The same things were measured in two ways. Each way mixes the same 10 hidden numbers, adds some noise and spreads widely along 7 directions of its own, which tell nothing about the thing.
In the rows, zero is written as 128.
Some things both ways: the first way, then the second way.
[ 94 111 147 180 125 201 161  65  93 138 148 161 171 106 130 139 100 120
 149 166 157 152 128 208 108 159]
[138 174 143 120 137 101 189 171 121 186 109 148  92 105  93  85 135 105
  95 143 167  61  77 125 139 192 112 116]

[ 83 145 146 153 123 160 172 171 129 178 159 151  82 151 183 101 130  95
 146 102 163 178 113 132 134  79]
[107 174 135  85 109  68 158  50  96 135 159 151 106  82  90 129 122 140
 119 205 164 100 179 126 151 116  77 182]

[154  88 175  91 138  98 111 131 178 120 130 183  79  91 150 116 145  89
 117 130 120 137 149  89 134 113]
[154 181 198 106 150 140 145 150 148 111 128 129 121  83 140 140 102 138
 103 140 140 135  91 133 123 121 156 129]

[100 123 122 122 129 131  92  90 121  96 144 119 168 131  46 146 144 148
 116 148 115 144 136 148 162 156]
[100 164 130  95 154  90 172  79 115 138 178  97 140 130  77 127 150 105
 128 114 111 118 143 146 138 136 123 172]

[ 75 137 232 110 107 131 125 147 138 126 177 199 139 102 157 114  72 120
  93 144 168 156 145 137 108  68]
[130 174 195  76 128 103 187  95 138 121 188 138 134  27 124 149 118 168
 126 166 168 108 125 110 137 164 141 192]

[120 177 186 134 136 164 156 178 131 118 177 147 102 118 119 109 115 138
 108 101 170 145 105  82 116 105]
[123 128 214 158 149 122 174 160 118 137 139 144 136 122 138 110 175 152
 120  81 179 130  82 139 148 132 115 109]

[110 102  66 110  78 158 139 117 166 185 204 181 137 126 160 144 200 110
 155 160 152 173 151 184 128 176]
[161  70  99 142 150 102  93 103 107 182 118 142 112 121 174 106 151 124
 117 112 146 119 138  83 127 201 143 117]

[138 126 137  59 115  91 123 175 147 141 167 146  93 143 127 113 138 125
 141 113 165 141 129  92 128 118]
[122 123 141 130 143 162 122 168 141 125 113 114  98 139 161 130 137 136
 122 117 115 143 129 134 121 155 166 141]

[115  95 140 131 103 178 114 107 140 110 164 161 116 104 116 129 160 154
 122 142 150 145 154 169 142 161]
[115 107 133 102 101 131  96 103 187 123 151 108 121  73 118 160  97  96
 175 100 115 128 108 101  77 148 126 109]

[ 99 106 165 128  84 194 104 139 118 163 176 151  78 121 167 100 188 123
 127 163 151 154 159 186 160 101]
[101 143  91 107 138  72 148  69 142 134 158 105 153 124 113 133 104  80
 128 121 146  97 181 131 135 108 130 160]

[ 99 115 137 165 173  73 110 101 119 129  96 117 181 145 110 179 150 109
 139 103  87 137 137 125 140 133]
[110  36 138 175 150 118 129 121 139 126 122 173 128 116 145 112 164 178
 166  78 158 158 131 151 185 112 135  74]

[ 73 129 233 118 112 126  91 172  83 121 144 125 161 122 117 138  89 148
 128 151 167 145 161 152 147  82]
[109  82 128 136 100 132 137 109 134 158 137 161  90  66  84 129 148 179
 189 125 128 136 142 142 135 192  94 103]

[102 119 157 102 111 160 119 100 131 113 140 176 116 110 141 118 144 124
 126 161 120 140 125 132 130 124]
[119 171 152  66  94 140 155 132 164 149 145 111  74  61  70 117 140 102
 150 140 103  99  94 123 118 158  97 114]

[ 95 169 184 178 146 175 127  80 111 149 196 139 154 115  60 125 132 122
 129 158 137 129 116 170 120 133]
[112 142 182 126  96 128 202 127 103 151 193 164 100  82 106 150 144 158
 191 126 118 141  85 120 130 140 120  91]

[195  78  83  78 156 112 148 104 134  93 105 134  82 112 176 121 145  67
 141 111  79 149  78  86 119 150]
[120 168 186  72 101 150 163 224 110 151  85 170  81  91 108  79 169 102
 133 143 154 107  64 153 119 136 100 105]

[118 110 172 100  84 171 101 161  96 159 185 134 129 116 150 107 136 122
 119 194 152 161 163 203 160 105]
[ 78  87 130 134 125 145 115 168 136 150 125 129 119 144 172 120 157 102
 170  93 141 148 131 128 108 138 162 125]

[132 104 136 116 132 168 145 166 100 100  84 134 106 123 180 126 129 118
 125 118 114 163 115  96 151 123]
[105 138 124 131 110 102 101  92 123 111 126 138 135 146 111 139 104 122
 118 167 144 136 154 131 119  76  88 142]

[105 118 146 120 143 134 124  95  48 100  59 102 179 142 146 159 108 111
 134 141 119 151 122 129 138 115]
[ 80 119  83 109 140  84 175 111  91 142 148 159 100 145  74 106 148 121
 156 151 110 115 123 145 168 122 127 133]

[ 98 135 145 131 102 158 147 158 154 104 158 149 110 107 140 101 112 155
 107 132 170 147 138 144 139 112]
[118 115 122  77  95 117 110 137 134 126 124 155 130  85  98 107 134 118
 140 154 141 113 102 113 105 147  98 140]

[154  98 142  77 151  98 135 115 136 118 127 182 100 132 190 120 129  70
 105 101  81 163  98  86 114  98]
[132 152 155  80  85 163 124 175 127  62 113 157 106  97 164 148 105 156
 129 173 120 141 137 126 118  83 142 148]

[150  87 120  68  94 152  86 125 142  90 140 137  94 108  83 114 177 160
 122 167 140 143 168 138 193 166]
[184 160 140 146 181 128 143 145  89 153  97 114 136 169 116  96 161 143
  58 102 121 134 145 164 144 173 127 147]

[154 115 140 138 127 172 173 118 120 156 145 163  62 142 185  93 154 131
 136 105 161 148 141 164 146 118]
[105  98 150 156 156 110 159 156 152 132 128 136 176 127 158 102 145 132
 124  84 190 128 131 148 160 108 156 123]

[155 104 102 114 156 132 152  59  61 136 104 126 131 177 153 139 140 123
 156  98 116 130 101 159 111 151]
[163 136  72 165 137 117 137  87 158 182 147  96 162 146 166 160  64  82
 123  93 110 140 211 130 110 132 179 120]

[127  94  85  78 101 121 126 163 175 127 116 129  55 100 190 114 187  83
 158 139 139 129 111  74 109 125]
[139  86  42 126  94 104  54  71 157 169 115 170 124 131 136 155  41  73
 143 168 101 155 151 104  81 101 134 116]

[ 69 126 113 186 130 129  85 108 172 180 159 119 135 145  48 123 185 139
 121 139 120 107 157 176 136 143]
[124 148 199  80 125 112 185 120 117 100 167 136 114  97 154 136 163 104
 121  77 146 107 125 133 148  91 127 159]

[107 136 220 148 158 121 115 160  85 139 108 141 147 147 139 139 105 133
 106 101 126 138 147 115 132  86]
[162 109  63 179 133  75 122  50 108 143 134 139 183 157  84 143  83 147
 115 120 128 132 201 145 134 132  92 115]

[ 93 109 153 166 153 152 131  76 115 134 102 174 184 120 130 153 111  87
 110 145  95 168 135 147 128 133]
[164 111 120 140 118 163  67 143 160 138  79 131  77 130 129 135 100 113
 125 115  87 150 108 131 101 132 118  68]

[123 107 166 125 169  76 118  85 154 140 169 182 129 122 150 133 130  51
 114 107  65 154  96 118 101  95]
[156 132 126 158 141 126 142 144 165 143  94 140 175 119 150 118  91 138
  89 116 175 134 184 170 148 110 150 135]

[170  77 157 144 154 151 165 133  77 133  62 163 180 117 230 154  97 118
 131 146  79 148 153 169 135 149]
[ 90  83 127 169 130 128  89 202 161 149  79 125 154 157 153  80 142 100
 138 111 191 127  79 111 116 117 127  59]

[141 132 191 143 150 183 172  76  95 129 133 193 130 121 162  96  70  89
  79 139 126 184 123 165 141  86]
[ 99 171 180  95 169 132 192 221 132 137 103 121 136 137  86  63 187 102
 102  99 160 106  65 181 154 131 137 138]

[135  56 120 121 143 119 120  75 116 123  93 172 178 129 149 146 112 106
 121 155  71 164 156 190 160 155]
[155 104  87 137 120 172  68 208 145 129  29 136 111 157 127  81 128 133
  92 135 121 132 139 155 116 156 113 103]

Other things, the second way, with their names:
(399): [130 158 134 103 110 162 118 196 116  54  98 133  79 130 170 161  87 146
 122 169 109 113 118 106 104 123 160 132]
(494): [163 167 140 111 152  88 160  76 122 168 158  90 117 121  94 117 148  76
  93  78 118  89 126 119 128 166 102 131]
(411): [ 78 136 154  78 136 131 123 151 172  49 125 113 134  90 155 144 107 119
 141 132 156 119 138 138 129  83 165 164]
(469): [110 156 155  76 157 100 137 149 144 128 112 114 125 110 117  98 141  62
 113 109 158  92  89 136 123 121 133 134]
(409): [ 90 131 127 133 133  80 177  59 118 178 201 105 135  97  76 121 159 136
 170 124 142 116 144 113 145 176 106 128]
(30): [ 91 139 173 137 144 137 149 178 167 155 126 123 107 128 151 109 141 113
 109 123 166 117  83 123 132 141 157 144]
(272): [145  85  52 143  88 155  78 144 157 143  90 144 106 119 142 134  79 140
 156 156 100 142 172 114 107 156 142  85]
(160): [ 76  45 103 159 100 139 123 152 142 196 120 182 110 151  82 113 161 102
 188  69 112 162 104 174 101 162 101 110]
(75): [102 157  69 105 118  78 150 125 109  87 114 130 156 148 127 105 104 128
  87 197 178  76 205 124 165  87 119 184]
(237): [160 149 131 184 132  95 169  85 113 225 137 127 157 145  59  89 153 129
  95 103 152 124 155 162 147 163  59 102]
(230): [110 150 156 125 136  94 185  81 148  70 182  95 147  84 116 143 128 176
 126 123 160  92 173 121 182 112 120 151]
(60): [ 66  90  82 117 106 133 113 154 113 109 125 149  89 156 114 123 135 134
 179 162  95 143 113 117 128 114 135 116]
(67): [148 198 175  95 121 142 145 129 115  68 162  72 141 133 183 168 118 117
  94 113 118 120 173 108 103 101 149 180]
(332): [139  82 108 106  96 131  94 119 116 140 112 191 100  94 104 146 108 133
 166 132 100 154 124 142  89 161 105 124]
(407): [171 164 108 124 101 111 125  82 121 205 122 158 128 116  96 130  90 100
  99 161 123 140 175 148 101 141  90 146]
(73): [166 146  91 144  93 161  90 152 143 148  93  88 136 138 138 125 100 119
 121 130 113 127 186 116  83 170 111  94]
(424): [ 57  81 174 145 165 108 169 181 153 106 145 154 134 115 156 112 151 141
 156  95 192 114  56 120 160 126 177 123]
(397): [ 94 139  93  64  96 114 192 161  68 137 158 179  83 127  97 107 154 120
 163 180  87 110  93 112 140 139 141 147]
(189): [157 104 138 143 123 136 114 161 111 121 101 161 138 125 213 139 111 141
 116 120 163 137 164 115 115 131 163 129]
(26): [153 158 116 159 129 116 110  89 164 162 145  95 125 125 159 186  37  78
 125 121 116 121 143  92  68 144 157 106]
(443): [104 148 159  79 111 129 143 104 121 126 175 113  78  99 130 134 163 118
 151 139  99 128 107  93 128 128 129 138]
(528): [171 132 113 134 118 150  60 125 134  81 107 111 118 153 129 162  79 139
 100 139  76 146 118 104  82 131 121 116]
(539): [134 112 168 135 164 148 130 180 108  55 112 136 125 139 211 145 132 158
 132  97 141 148 129 129 147  90 191 113]
(127): [ 60 160 142  91 131 110 163 181 139 108 115  88 124 139  60  63 191  92
 130 113 158  74  91 148 153 118  83 114]
(425): [142  75  92 107  90 130 100 115 121 158 121 162 102  88  88 120 140 132
 181 119  98 135 123 123 102 191  90  92]
(543): [158 102  63 150 137 108  95  92 130 132 110 158 146 133 147 147  59 144
 122 166 119 154 181 127 133 110 159 119]
(363): [132 104 120 159 151  97 118  97 148 105 132 134 154 143 130 158  84 116
 122  87 136 132 131 135 122 101 136 119]
(589): [138 107 154 153 119 138 157 130 125 191 135 160 105 126 136 126 155 117
 138  72 124 147 137 159 129 147 120 117]
(236): [115 164 112  76 135 106 132 138 111  91 109 126 116 132  65 108 128 115
 110 164 117  98 111 141 132 126 101 151]
(431): [142 135 127 108 124 132 117 118 175 162 110 107 116  71 103 112 125 118
 123 116 143 112 164 149 119 188 112 136]
(108): [120 170 112  98 133 133 138 169 143 116 107 108 126 127 109 109 113 113
 118 157 119 113 124 136 125 126 147 127]
(690): [ 95 102  74  95  96 115 138 149 126 114 119 143  91 119  84  89 150 125
 164 157 116  92 105 108 153 133 103  93]
(335): [120 110  48  99  94 142  82 119 140 136 101 148  63 109 125 140  79 115
 167 191  75 136 155 111 110 135 143 102]
(619): [158 202  96 108 175 114 144 130 131 115 115  91 101 164 132 137  74  93
  57 163  90  96 129 119 133 130 183 163]
(265): [162  76  94 165 129 144 113 186 102 139  69 189 126 157 156 117 112 157
 120 115 134 144 139 148 125 158 147 106]
(633): [127 185 159 137 126 115 131 131 119 151 144 109 166 166 193 139 101  79
  86 144 167 137 156 106  98  73 150 161]
(24): [143 128 112 179 158 126  99 107 161 155 120  69 190 174 157 126 115 100
  96  77 145 152 191 142 115 120 145 124]
(606): [115 142 142 132 162 101 144 105 109 152 146 126 134 162 132 124 144 110
  95 121 136 138 137 138 132 129 140 184]
(66): [ 85  83 116 161 113 167 117 180 179  82 117 126 120 175 153 132 123 138
 142  96 107 153 123 141 144  70 156 110]
(537): [122 103 148 103 113 101 156 111  90 113 162 148 152  94 121 111 180 156
 154 105 156 120 145 123 147 139  98 135]
(677): [130 104 112 121 146 108 115 139 124 106 105 124 132 152  87  91 156 118
 116  97 122 108  90 129 142 129  97  96]
(173): [134 118  87 135 132 121 134 149 169 111 105 107 136 143 108 106 116 117
  94 102 132  86 139 133 148 143 126 132]
(529): [181 151 113 131 149 105 147 113 143 165 138  96 156 114 174 131  96  82
 105  93 140 105 162 105 121 147 173 107]
(68): [124 166 163  83 121 176 101 161 152  67 117 113  65 122 160 174  94 113
 126 141  73 149 105 127  93  94 166 148]
(660): [ 95 132 138 123 127  99 150  94  97 118 179 132 126 144 137 153 133 125
 149 130 125 135 129 107 125 109 134 149]
(465): [151 165 148 136 123  94 143  96 105 166 140 141  96  98 113 137 106 131
 118 162 147  99 110  96 116 166  97 104]
(167): [176 148  67 106  97 147 112 119 166 125 107 124  98 117  97 160  47  90
 127 129  52 121 149 138  95 127 132 101]
(447): [134 106 133 138 111 142  95 167 137 173  85 151 112 137 117  95 144 104
 126 116 135 138  89 132 101 144  97  87]
(421): [121  71  59 173 117 124 101 113 166 113 129 122 152 178 144 153  79  92
 156  71  91 148 157 129 119  78 151  76]
(492): [143  73  83 135  44 145 129 151 126 192 109 201 124 114 113 106 133 134
 158 124 126 142 162 142 109 156  83 115]
(720): [ 85  96 181 115 112 139 122 108 145 138 176 125 113  95 144 139 172 122
 190  92 124 169 108 118 119 111 128 110]
(32): [134 101 142 164 117 115 103  80 129 113 176 139 131 109 220 202  66 148
 158 135 140 153 150  62  92 121 178 120]
(337): [157  92  96 131  59 155  86 109 161 154 124 157  88 102 142 157  87 118
 155 128  89 147 152 105  90 138 109  97]
(17): [ 72 163 192  80 155 115 160 158 156 113 128 110  99  93 121  86 171 107
 127 138 171 102  82 135 168  90 134 124]
(692): [121 114 146 114 111 135 123  95 129 142 156 131  80  98 139 149 142 129
 162 118 105 146 140 113 118 147 123 122]
(74): [115 144 114  92 130  98 154 170 117  74 108 155 132 126 124 122  99 114
 105 150 160  77 110 126 135 111 137 155]
(530): [111 132 157  87  88 136 131 142 155 118 139 145 117  74 134 145 116 113
 157 124 140 125 124 126  97 126 123 144]
(351): [ 67  91 141 100 115 134 168 150 134 128 167 114 139 114  97 105 206 119
 198  54 124 135 126 156 133 151 120 134]
(631): [139 176 153 121 148 156 132 168 134 101 106 130  82 148 187 137  98 132
  84 170 111 143 125 123 149  70 187 132]
(689): [110 147 152 116 122 105 177 101 138 123 177 162 121  90 185 186  67 113
 150 139 142 135 152 123 126  83 190 158]
(709): [194 141 191 136 148 152 104 164 153 128  91 115 144 120 171 110 138 125
  61  84 158 132 114 132 120 136 129 123]
(482): [ 44  68 121 125 116 107 126 155 132 136 103 170  88 143  92  77 185 112
 166 122 155 118  84 148 161  98  88  99]
(610): [112 106 117 109 106  92 162 117  92 126 146 172 147 111  86 114 147 137
 168 121 142 123 130 143 138 122  95 114]
(440): [122  89 139 137 177  98 133  88 119 117 140 122 152 132 128 104 176 147
 127  82 144 146 154 151 182 108 131 121]
(464): [129 155 170 160 173  83 185  78 110 219 170 122 111 112 101 105 161 120
 126 115 154 122 107 127 161 162 117  93]

Some of these things the first way, each followed by its name:
[170 118 160 104 122 214 188 112  49 130 156 184 100 160 209 101 111 154
 123 110 144 179 116 185 149 126]  (73)
[154  95  74 142 178  81 140  91 121 155 100 142 167 188 124 162 154 130
 132  76  74 136 133 150 135 175]  (537)
[ 55 182 159 172 116 193 138 111 131 158 192 171 160 135  86 126 134 137
 100 139 157 155 124 149 111 120]  (494)
[ 95 165 180  97  85 197 104 143 135 106 227 150 111  62 122 132 191 100
 139 198 140 163 106 104 137 120]  (464)
[113 126 145 134 157 123 167 101  94 138  62 151 146 147 178 131  92  95
 133 123 120 148 121 119 122 103]  (631)
[111 151 152 108 114 120 148 168 125 124 172 117  82 145 143 106 132 161
 160 101 190 126 119 131 131  99]  (272)
[108  99 120 117 121 169 150  92  89  90  91 148 184 112 144 150  85 134
 142 168 133 148 121 157 115 168]  (30)
[ 89 130 109 146 128 168 121  90  85 112 116  91 159 142  68 132 123 142
 139 148 142 129 112 161 129 152]  (589)
[132 126 196  78 140  87 113 175 119 110 167 151 127 121 148 140 103 102
 112  94 140 154 107  70 100  93]  (399)
[117 143 164  83 120 153 122 151  96 102 134 152 147 120 166 134 127 107
  94 146 105 168 109  92 131 100]  (720)
[ 95 134 169 124 135 131 121 131  79 126 118 128 194 133 134 149  96 114
 121 156 119 157 133 150 139 108]  (60)
[ 94 132 154 127 158  87 158 111  91 154 119 149 166 156 190 149  88  62
 140 105 120 175 101 126 101  77]  (335)
[159  78 140  79 121 130 126 117 132 183 142 204  97 135 205 123 170  67
 123 136 108 170 149 134 129 119]  (425)
[145 102 125 105 131 152 152 114  77 108  97 103  65 137 182 117 137 106
 153  93 173 139  95 106 101 114]  (689)
[142  94 148 116 128 120  97 169 170 140 129 139  54 114 122 121 195 129
 135 101 154 117 160  83 138 136]  (363)
[172 112  96 107 162 145 178 110  96 148 112 170 152 145 207 133 112  67
 124 122  56 162  73 119  89 144]  (633)
[ 82 143 174 102  98 116 101 165 168 138 162 143  94 110  95 107 145 144
 137 149 192 114 160 112 132 105]  (619)
[146 118 137 133 144 192 170  84  54 109 109 163 162 159 164 132 101 147
 107 119 106 176 121 178 156 141]  (24)
[ 98 136 140 166 148 130 143 135 140 138 123 138 179 118 109 131  90 119
 120 148 115 134 130 148 122 134]  (447)
[148 115 134  76 110 172 110 104  48  68 121 112 136 152 118 125 130 181
 102 135 132 153 129 163 172 139]  (351)
[102 109 170 143 178  50  94  89 166 194 123 174 135 148 104 135 140  70
 124 110  86 106 138 113  90 103]  (167)
[154  91 138  59 134 101 123 158 139 126  87 157  71 137 162 114 135  98
 121  98 143 148 133  59 129 110]  (68)
[170  81 167  40 111 135 111 145  93  91 129 150  92 102 202 130 135  86
 113 130 135 169 116  89 120 103]  (265)
[ 85 146 242 124 106 186 116 141 105 141 192 205  96 132 174 119 160 144
 103 120 144 164 146 136 144  73]  (230)
[ 86 139 136 145  96 205 145 172  95  99 105  97 104 111 157 114 142 148
 140 152 169 155 129 135 165 113]  (482)
[ 91 103 156 173 157 107 126 106 114 123  64 134 192 124 143 156 105 120
 129 147  86 138 158 164 158 123]  (17)
[136 104 156 116 119 171  98 113  91  73 125 109 117 105 129 130 159 142
 109 146 116 147 133 146 166 126]  (610)
[ 87 149 174 148 145 140 130  99  70 137 149 148 224 149 106 168 102 139
 132 148 110 152 128 173 129 138]  (409)
[104  84 102 126 128 129 104  99 116 139  88 134 198 132  94 153 119 115
 129 177 102 146 158 172 147 171]  (606)
[ 93 101 157  91 133  65  95 152 108  62  93 106 168 133 113 155  85 169
 133 112 131 124 136 116 136 124]  (431)
[128 120 122 130 171  80 154 130 163 119  89 174 161 145 131 141  95 129
 100  80  99 129 123  86 102 140]  (709)
[139 113 159 162 149 160 172 135 115 186  60 191 114 165 191 116 126 136
 108  99 141 148 184 144 151 118]  (677)
